The rows are grouped in 3 ways, from coarse to fine. Each group lies inside one group of the grouping before and may be the whole of it. The rows also spread widely along 10 directions, which tell nothing about the answers.
Some rows, each with its group in each grouping after it:
[ 28.5  15.5   0.4  -7.6   3.0   9.8   3.0  13.6  10.7 -25.5  -5.6   4.4
 -10.7 -29.9  17.6   8.0  11.6  -2.2   6.2   3.8  -9.1  30.0 -30.1]	Q_66 Q_526 Q_359
[  8.1  -8.4  -3.5  -0.2 -16.9  -4.7  12.2  13.4   6.5  13.8 -16.0  -5.0
   9.5 -12.2  -3.1 -15.6   1.7   7.5  -2.4 -12.3  -5.9  28.8   0.3]	Q_566 Q_521 Q_73
[ 46.5  27.9  14.4   3.3 -22.7  -7.6  13.4 -27.9  19.2   2.7  42.8 -28.2
 -10.7   4.9 -11.7  11.7 -22.3 -23.3  -2.4 -35.1 -39.8  -6.7  20.6]	Q_66 Q_2 Q_5
[ -7.0 -13.9   5.9  24.8  29.3 -29.2  14.0 -14.5   0.3   9.9 -15.1  -6.7
  -5.5   1.8   5.0 -40.8  -4.9  26.3 -17.2  -9.0   5.6  -1.5   7.5]	Q_66 Q_890 Q_332
[  5.3   2.4   2.3  11.6  12.2  10.3 -16.3  24.3  -9.8  19.2  -6.1   5.8
  10.2 -25.9   8.4   2.2 -27.6 -10.3   2.6  -9.9 -11.0  17.6  17.4]	Q_66 Q_890 Q_527
[ 16.1 -12.9  -3.6  14.5  58.4   5.3 -38.1  29.0   0.4  14.5 -24.2  29.5
  12.6 -24.6  15.6  -0.3 -18.6  -5.2  -3.3   3.7   0.9  29.2  13.3]	Q_66 Q_2 Q_683
[  4.2   5.6  12.4  -9.9 -11.1  14.5  19.9  20.7   0.1 -32.7  24.9 -11.0
 -21.9 -13.4  -2.5  -1.0  26.7 -14.0   5.1 -17.5 -15.0   2.7 -23.2]	Q_566 Q_521 Q_954
[-19.2   8.4  -5.2  -2.9 -29.7  12.5   5.4  23.1 -17.1  26.9  -8.5  -9.7
  19.9 -30.7   7.7  -2.0 -19.6   2.2   1.3  -9.3  -0.7  17.6   0.7]	Q_66 Q_890 Q_484
[-16.5 -11.7  -2.9 -18.0   5.5  -0.5  12.2   0.7 -21.7  -3.0 -27.8   4.9
   5.2  -8.7  26.4 -22.5   9.0  10.2  -4.9   6.3  15.3   8.7 -25.2]	Q_566 Q_413 Q_891
[-26.2   2.6  -9.3 -25.6 -52.9  44.2  13.2  44.3 -17.4   2.4   1.9 -13.9
   4.8 -41.4  17.9 -10.5  12.3 -25.5  -4.7 -12.4  -0.2  22.4 -17.3]	Q_66 Q_526 Q_614
[-24.6 -34.5 -11.2   2.1  17.5   5.7  10.4  31.3  -7.0   7.0 -12.4   8.7
   8.6  17.3   6.5 -15.9  10.2 -32.6   5.0 -21.9 -11.0  23.4 -12.3]	Q_66 Q_2 Q_205
[ 14.1   5.8  22.6  15.4  15.7  -3.4   4.3  12.4   5.4 -23.6  19.9  -2.9
 -26.8 -23.5  -8.1  -0.5  21.3  19.6 -11.9  -8.8  -6.0 -11.7  -8.9]	Q_566 Q_521 Q_568
[ 17.4 -17.5  -5.6 -14.2  23.6  10.0 -18.6   7.6   2.0 -17.0   4.7   8.0
   2.4 -11.5  15.8  -6.8   8.4 -16.0 -14.6  -1.8  -5.4  10.7  -8.2]	Q_566 Q_980 Q_705
[ -4.8 -14.0  15.7   5.2  28.0   7.0  -8.2  23.6  -7.0 -33.3   7.0  13.5
 -22.1 -15.8   4.8   2.6  33.4   4.4  -8.6  -2.5  -2.9 -12.1 -28.8]	Q_566 Q_413 Q_753
[ 23.4 -16.3  13.5  10.4  32.3  -7.8 -12.9  -5.4   1.1  -3.7  -1.2   7.6
 -10.0   9.9   2.6  -8.6   1.6  -7.6 -12.9 -11.5 -14.7  -3.4  11.4]	Q_566 Q_413 Q_220
[  2.8 -16.3  -7.5  19.2  40.1  -9.3  19.1   5.4  15.9  -4.9   9.8   4.3
  -0.2  11.8  -9.4  -5.4 -10.2 -20.0  14.0 -23.6 -18.8  33.0  -9.4]	Q_66 Q_732 Q_928
[-27.9 -12.5 -11.5  -6.5  79.2 -14.0   0.8  -8.8 -20.7 -17.0   4.3  18.4
  20.5  25.3   9.6  12.5 -22.2  -4.6  23.7  -9.7  11.3   2.4 -39.3]	Q_566 Q_521 Q_568
[-18.4 -10.6 -12.3 -31.2   0.6 -14.0 -11.3  -6.0 -37.2  29.2 -33.0   1.2
  32.2  17.7  34.5 -13.0 -22.6  -3.1  -9.5   4.0  15.5  -2.3  -7.4]	Q_566 Q_980 Q_705
[  2.2  -5.9  -6.4  14.1  20.3 -29.2  -3.9   0.0  -6.4  32.4 -26.8   9.1
  24.9  19.8   3.4   8.9 -28.8   4.6   5.8  -9.8 -10.2  21.6  -1.6]	Q_66 Q_526 Q_359
[-22.5 -12.4  16.6  -3.7  14.1 -14.9   7.5 -14.2 -36.3  13.6  -5.4  -6.0
  -6.1  30.8  12.9 -27.7  -6.4  -4.8 -12.9 -14.9   3.2 -34.8   8.2]	Q_566 Q_413 Q_220
[ -8.9 -25.9 -11.8  13.7  33.8  -6.8  14.0  15.1  18.6  -8.3  13.2   6.3
   9.4  15.7 -14.5   5.6   3.9 -18.5  11.1 -28.5 -20.2  26.0 -23.2]	Q_66 Q_2 Q_5
[ 11.6  13.4   0.4 -12.9  32.5  15.5  23.9 -11.4  -4.7 -45.8  12.2   1.8
 -16.3 -21.2  12.1  -3.9   5.9  -9.3  23.4  -2.1   1.2  16.8 -39.3]	Q_566 Q_413 Q_753
[ 12.8   4.8 -14.4 -20.6  -4.9 -26.7  25.1 -26.3  -4.3   8.1 -37.8  -5.1
  14.2  24.0  30.2 -12.0  -8.1  -0.1   6.1  -0.2   0.1  27.1 -28.4]	Q_66 Q_526 Q_359
[ 24.9   2.8  18.4   2.9  18.0 -16.9 -10.1  32.8 -13.5  -2.8 -19.3  14.2
  -7.5  15.1   3.3  19.4   0.6 -11.7  22.0  -3.4 -18.2  12.8  -7.5]	Q_566 Q_521 Q_954
[ 28.3  13.2  -6.5   8.6  18.7 -14.5   5.6 -21.1  23.0 -11.3  -9.8  -3.9
   5.9 -28.0  13.8  -0.2  -7.7  33.9  -4.7   6.6   1.5  27.3 -18.4]	Q_66 Q_890 Q_484
[-12.2   9.3  10.9 -19.4   7.1   4.9   4.8  14.6 -30.7  -6.9  -1.3  -1.1
 -14.4   6.0  31.0  -5.5  -4.2 -22.9   6.3  -4.2   1.4  -9.8 -15.1]	Q_66 Q_732 Q_928
[  5.0   0.1  19.7   5.3  26.8  20.6 -21.8  26.8  -8.2 -26.2  21.0   8.8
 -27.1 -26.6  15.3   0.7  16.4 -14.7 -15.6  -4.2  -8.3 -17.5  -6.7]	Q_66 Q_526 Q_359
[-17.6   4.4  19.0  -2.0  34.4  11.6 -19.1  34.6 -45.0  -2.7  16.3  11.7
  -6.7  -8.3   7.2   8.9 -14.2 -21.8  12.3  -5.4  -0.7 -19.7  -2.3]	Q_566 Q_980 Q_705
[ 24.9  25.0   5.6  -4.9  27.1   2.3   0.3   6.0   2.4 -35.2  11.3  12.8
  -3.9 -20.6  -0.4  46.2  -2.2   2.4  32.5   0.8 -14.1  22.0 -46.9]	Q_566 Q_413 Q_753

New rows, each followed by its group in each grouping:
[-22.1  -5.2  25.7   1.9  -5.9 -21.9 -45.5  17.4 -50.9  51.9  -5.0  -0.7
  14.4  15.5  11.4   7.6 -26.3   8.0 -32.6  -6.7  -1.9 -58.9  32.5]	Q_566 Q_980 Q_705
[-30.3 -30.8 -20.1 -17.2  17.0  12.5 -11.2  21.2  -5.8  -7.9  -8.9   9.0
  21.1   0.5  24.0  -1.0  12.0 -17.4 -12.0  -8.0   3.4  15.1 -32.5]	Q_66 Q_526 Q_614
[ 12.4  13.0  21.2  11.1 -22.3 -23.1  34.6  -7.0   6.6 -13.5   7.3 -21.7
 -30.9  -2.5  -1.8 -19.5  21.1  17.8  -6.4 -13.0 -13.9  -8.2 -11.4]	Q_66 Q_890 Q_332
[ 33.0   8.9  16.2  10.0   5.2 -26.1   8.7 -11.4  -4.9   8.0 -17.3   1.9
  -4.7   8.9   0.3   4.8 -10.9   9.5   7.7  -4.0 -16.1  11.1   1.5]	Q_566 Q_413 Q_891
[  4.2  -0.5   3.0 -18.3  22.7  32.2 -32.8  19.6 -30.1   0.6  -9.9  17.2
   6.6 -35.3  29.2  -1.9 -18.4 -19.0  -5.5   5.3   5.4   4.5   7.7]	Q_566 Q_413 Q_891
[ 24.1   7.8   0.5   2.6 -11.7  -1.2 -24.9  15.8  16.7   3.2  -5.5   0.6
  10.2 -31.1   9.1  30.1   3.2  17.1 -18.4   0.3 -13.6  16.6 -12.7]	Q_66 Q_526 Q_614
[  8.7   2.8  -4.9  22.2 -12.3 -14.5  -1.5  13.8  20.5  21.6  -0.2  -4.2
  20.9 -26.0 -17.7  21.1 -14.6  23.9  -1.9 -14.8 -21.2  28.7  -2.4]	Q_66 Q_890 Q_332
[-17.4  10.8 -10.5  -0.1  60.7  10.5  21.8  14.7 -21.0  -6.6  -8.9  12.3
   9.0  -8.5  12.5  -9.3 -34.4 -22.8  47.3  -8.6  12.1  40.5 -26.4]	Q_66 Q_2 Q_5
[ -0.4  -6.0 -18.5 -11.7 -21.3  -4.8  21.3  -7.0   6.5  15.0 -14.3  -9.8
  21.3   1.2   9.9  -7.8  -8.1  -6.7  -1.5 -14.8 -10.0  31.5 -16.1]	Q_66 Q_526 Q_359
[ -5.1   2.2   4.3 -29.1  -6.3  20.7 -19.8  24.7 -28.9   5.9 -14.9   1.1
  -3.7 -14.9  44.3 -11.3  -5.4 -25.1 -15.1   3.4   5.8  -5.7   2.1]	Q_66 Q_732 Q_928
[ -7.6 -29.3  -2.1   6.5  -0.3  -0.2   6.1  23.0 -10.3  18.6  -9.3  -1.0
   4.7   1.8  -4.8 -31.3   1.1 -17.9  -9.4 -17.3  -8.2  14.5  14.3]	Q_566 Q_980 Q_705
[-20.5 -37.7  -3.9 -18.2   5.6  -8.3 -30.9   3.6 -16.3  12.9  -6.3   2.4
  17.8  13.6  23.1 -15.6  10.8  -1.5 -43.9  -6.3   4.7 -28.5  -0.2]	Q_566 Q_980 Q_705
[ 13.3  -9.5  -4.4 -19.8  13.1  21.4   3.8   5.6   0.1 -32.7  28.8  -0.7
  -7.4  -7.6   7.8  -5.4  10.2 -37.8   2.5 -14.7 -14.1  10.7 -14.6]	Q_566 Q_980 Q_705
[  2.2   1.9   5.4 -15.8   1.9   2.7 -19.2  30.4 -21.8  -0.3  -7.8   9.3
   4.7   3.0  19.6  19.6  -8.0 -26.3  12.0  -6.4 -15.5   2.3 -10.3]	Q_66 Q_890 Q_332
[ 10.9  -8.4   8.5  -4.6  24.0  16.8 -28.9  25.8  -3.1 -17.9  27.1  10.7
  -2.3 -12.3   1.5  22.5   0.5 -22.3  -6.6 -16.6 -17.1  -7.5  -1.2]	Q_566 Q_521 Q_568
[-23.0 -14.9   0.7 -21.1  29.3  -9.9 -17.2  13.7 -12.0 -22.7   9.9  14.3
  10.1  16.2  15.4  26.1  16.9   4.3  -2.6  -5.6   1.8 -19.0 -47.6]	Q_566 Q_521 Q_73
[ -6.0   2.1 -11.5  -8.1  50.2  -6.1   3.3 -41.7 -10.9   2.0   6.8   0.9
  25.2   8.3  11.4   0.0 -39.7   3.0   7.2 -11.1   6.4   4.7 -10.9]	Q_566 Q_413 Q_220
[ -0.4 -19.0 -13.1  -7.1  14.5  -2.4   6.3  -8.9   1.9   8.4   2.2  -5.9
  20.9  12.8   0.8 -16.7 -15.9 -18.1  -4.1 -24.1  -8.9  16.8   5.2]	Q_566 Q_521 Q_954
[-10.2 -10.5   5.3  -1.9  14.3  -1.5   1.1  11.0 -16.4  -1.9  -3.6   9.9
   5.8  -0.4   3.5   7.8   0.1  -1.5   4.9  -7.4  -6.6   3.7 -19.5]	Q_566 Q_413 Q_891
[  9.3  13.7  20.8  -3.8  -6.0  -6.5  -9.6  32.9 -27.5   6.3  -6.9   5.4
  -6.5   1.9   3.9  21.8  -4.5  -7.6  11.5  -7.5 -12.4  -6.4  -1.4]	Q_566 Q_521 Q_568
[  9.2 -10.1  20.5  13.3 -20.0   1.0  -0.6  41.1  -0.3   1.1   0.3  -4.3
 -19.5 -14.4 -10.4  -9.0  27.6   1.3 -14.6 -15.7 -18.6  -1.6   9.0]	Q_566 Q_521 Q_954
[-22.0 -23.4 -10.3  -5.5  25.9  14.6  -9.4  31.3 -13.0  -5.0  10.1  12.2
  17.4  -9.1  -0.5   4.2  -1.4 -20.0   4.7 -12.2  -4.8  15.6 -18.1]	Q_566 Q_980 Q_705
[  5.1   2.2   4.3   4.8  25.7 -35.1 -22.4 -25.4  -7.5  21.5 -13.3  -2.2
  17.6   9.6  19.2   1.6 -28.3  26.5 -20.4  -2.0   1.1 -19.3   6.8]	Q_66 Q_890 Q_332
[-20.0   7.8  13.8  -1.7  -8.0  -6.9  -2.8  20.2 -29.9  22.9   3.3  -3.4
   2.8  15.4   9.3  14.2 -10.6 -13.2   4.0 -18.0 -13.3 -20.5  -2.8]	Q_66 Q_2 Q_205
[ 12.9  18.7  13.7   9.4  16.6 -20.9   4.5  -0.3   3.6  -4.1  -6.0  -1.9
  -8.6 -10.2   9.0   7.8   1.4  26.8   0.2   0.6   0.1  -0.2 -21.8]	Q_66 Q_2 Q_5
[  7.8  10.8  10.9   5.9   0.5  -2.2  10.0  23.7   8.6 -16.9   9.6  -1.4
 -18.0 -18.8   2.3  15.4  13.7   4.1   5.5  -5.4 -13.5  14.3 -27.0]	Q_66 Q_732 Q_928
[ -8.0  15.2  18.7 -16.2 -24.3   5.6  -1.8  23.4 -35.7   0.6   6.6  -8.5
 -10.8 -12.0  13.0   0.9   4.2  -4.9  -2.5  -2.8  -2.1 -21.3  -7.4]	Q_566 Q_980 Q_705
[  3.7   7.2   6.5   9.0  -6.8 -17.2  23.3  -5.4  12.5  -4.5  10.7 -13.8
  -3.7 -14.6 -11.9  -6.5   7.5  31.5  -3.9 -13.7  -3.9   6.8 -16.8]	Q_566 Q_521 Q_73
[-14.4  -5.2  -9.8  -9.4  29.5  -4.3  13.1 -18.9 -25.6  18.0 -10.5   2.0
  24.9  21.4   8.0  -9.2 -38.4 -17.0  18.1 -15.8   1.3  14.7  -3.0]	Q_566 Q_413 Q_220
[ 19.6 -15.1  -0.2  17.9  48.3 -30.4  -3.9 -13.0  10.4  -5.0  -3.2   9.5
   4.6   9.9  -4.6  -2.6  -4.7  13.9  -3.2  -4.2  -7.5  13.5  -7.3]	Q_566 Q_980 Q_705
[ 35.1  23.9   6.9 -16.0  23.1   5.9   3.9 -13.2 -24.5   1.2  -8.2  -5.5
  -3.7   2.6  22.5 -19.3 -38.6 -35.0  21.1  -8.1  -4.0  16.1  22.9]	Q_566 Q_521 Q_954
[  8.8  -5.8  -6.7  -7.5 -19.9 -23.4  10.5  -3.7  -5.1  24.9 -21.6  -8.4
  19.4  11.2   3.3  -6.6  -9.3   5.4  -4.3  -7.0  -8.1  17.7  -3.6]	Q_566 Q_980 Q_705
[ 23.8  34.4   3.9  12.6  -1.2   3.9   6.8 -13.2  -3.1  22.5  -1.2 -12.9
   4.0 -41.5   5.7 -10.8 -40.4  11.9  -1.0  -6.8  -2.1  20.9  19.5]	Q_66 Q_526 Q_359
[  0.7 -38.8 -26.3  -0.3  62.6   0.0  -2.1  -5.6  25.3 -15.3 -12.0  13.9
  16.4   4.7  16.0 -24.4   4.1 -11.0  -9.6 -11.1   3.8  36.8 -22.0]	Q_66 Q_2 Q_5
[ -3.6  -0.9 -16.8 -25.7  20.2  -1.8  -2.8   0.6 -19.8   5.8 -29.4   7.4
  24.3   3.7  35.7  -6.8 -26.6 -18.1  15.1   0.7   5.7  26.1 -15.5]	Q_66 Q_890 Q_332
[ -7.0  -7.1  -0.5  10.3  -1.9   9.0  18.2   9.8   8.7  -6.9  29.9 -10.3
  -0.8 -10.0 -10.0  -0.1  -2.1 -18.8   3.9 -30.2 -23.5  10.7  -6.3]	Q_66 Q_890 Q_527
[ -5.9  -5.2  -8.2  -4.3 -13.0  -3.9  -2.7  12.8  -5.5  26.0  -2.4  -3.2
  29.2  -2.7  -6.0  14.5 -20.1  -1.0  -1.2 -20.7 -11.2  14.4   0.8]	Q_566 Q_521 Q_568
[ -8.8  -1.1  -0.4 -19.5  24.3   8.0 -23.9  22.7 -18.1 -16.3   5.2  13.1
   8.3  -2.4  23.5  26.1  -5.6 -20.5   8.6  -3.7  -8.4  -3.8 -26.8]	Q_66 Q_890 Q_332
[ 16.1  17.9  21.3  23.4  -0.5 -22.0  10.2  -9.0   5.3  15.0   6.7 -17.1
 -15.0 -11.5  -3.8 -11.9  -7.5  27.2 -15.5 -13.2  -6.6 -13.6  12.4]	Q_66 Q_2 Q_5
[ -2.5  15.3   6.5 -17.1 -50.6  -9.1  -2.5  -6.0  13.3  -3.4  41.7 -21.6
   6.8   3.2   0.6  51.2  17.7  10.4 -23.0 -22.3 -29.9 -32.4 -34.5]	Q_66 Q_2 Q_205
[ -0.8  38.6  14.0 -12.3   0.6  12.0  13.4  -8.0 -15.8 -16.9  19.5 -14.5
 -18.3 -31.1  25.1  -3.7  -2.5   9.1   0.3  -0.9   8.6 -15.6 -21.7]	Q_66 Q_2 Q_205
[-14.5  -4.4  -6.6  -8.9  17.3  -5.7  -4.2  -3.8  -6.1   8.2  12.3   1.7
  17.2   8.4  11.1  13.2 -14.7  -8.3  -3.1 -15.2  -7.2  -4.1 -15.2]	Q_66 Q_2 Q_683
[  9.5   9.8   1.8  -6.2 -16.3   3.9   5.5   2.1   6.0   5.4  14.7 -13.5
   2.2 -10.6   3.4   4.4  -7.4  -9.9  -7.2 -19.8 -15.4   4.0  -2.1]	Q_66 Q_2 Q_5
[  6.7 -13.0   0.1   5.3  21.0  11.0  -6.0   4.2   8.3  -8.3 -10.1   6.7
  -2.3 -35.3   9.0 -20.2  12.4  20.7 -21.8   1.2   7.7  15.0  -5.8]	Q_566 Q_413 Q_220
[-12.6 -19.8  -9.9   0.6  28.7   0.6   7.9 -26.9  -5.8   5.8  10.3  -5.3
  13.7   4.5   1.1 -22.0 -20.1 -10.2  -9.7 -22.5  -2.1   0.1   2.6]	Q_566 Q_413 Q_753
[ 10.4  17.8  24.3  26.9  33.6  16.7   6.1  36.2  -8.5 -26.2  22.0   9.0
 -35.8 -33.9  -7.4   3.8   4.4 -12.1  19.4 -10.0 -14.1   9.6  -8.5]	Q_66 Q_526 Q_359
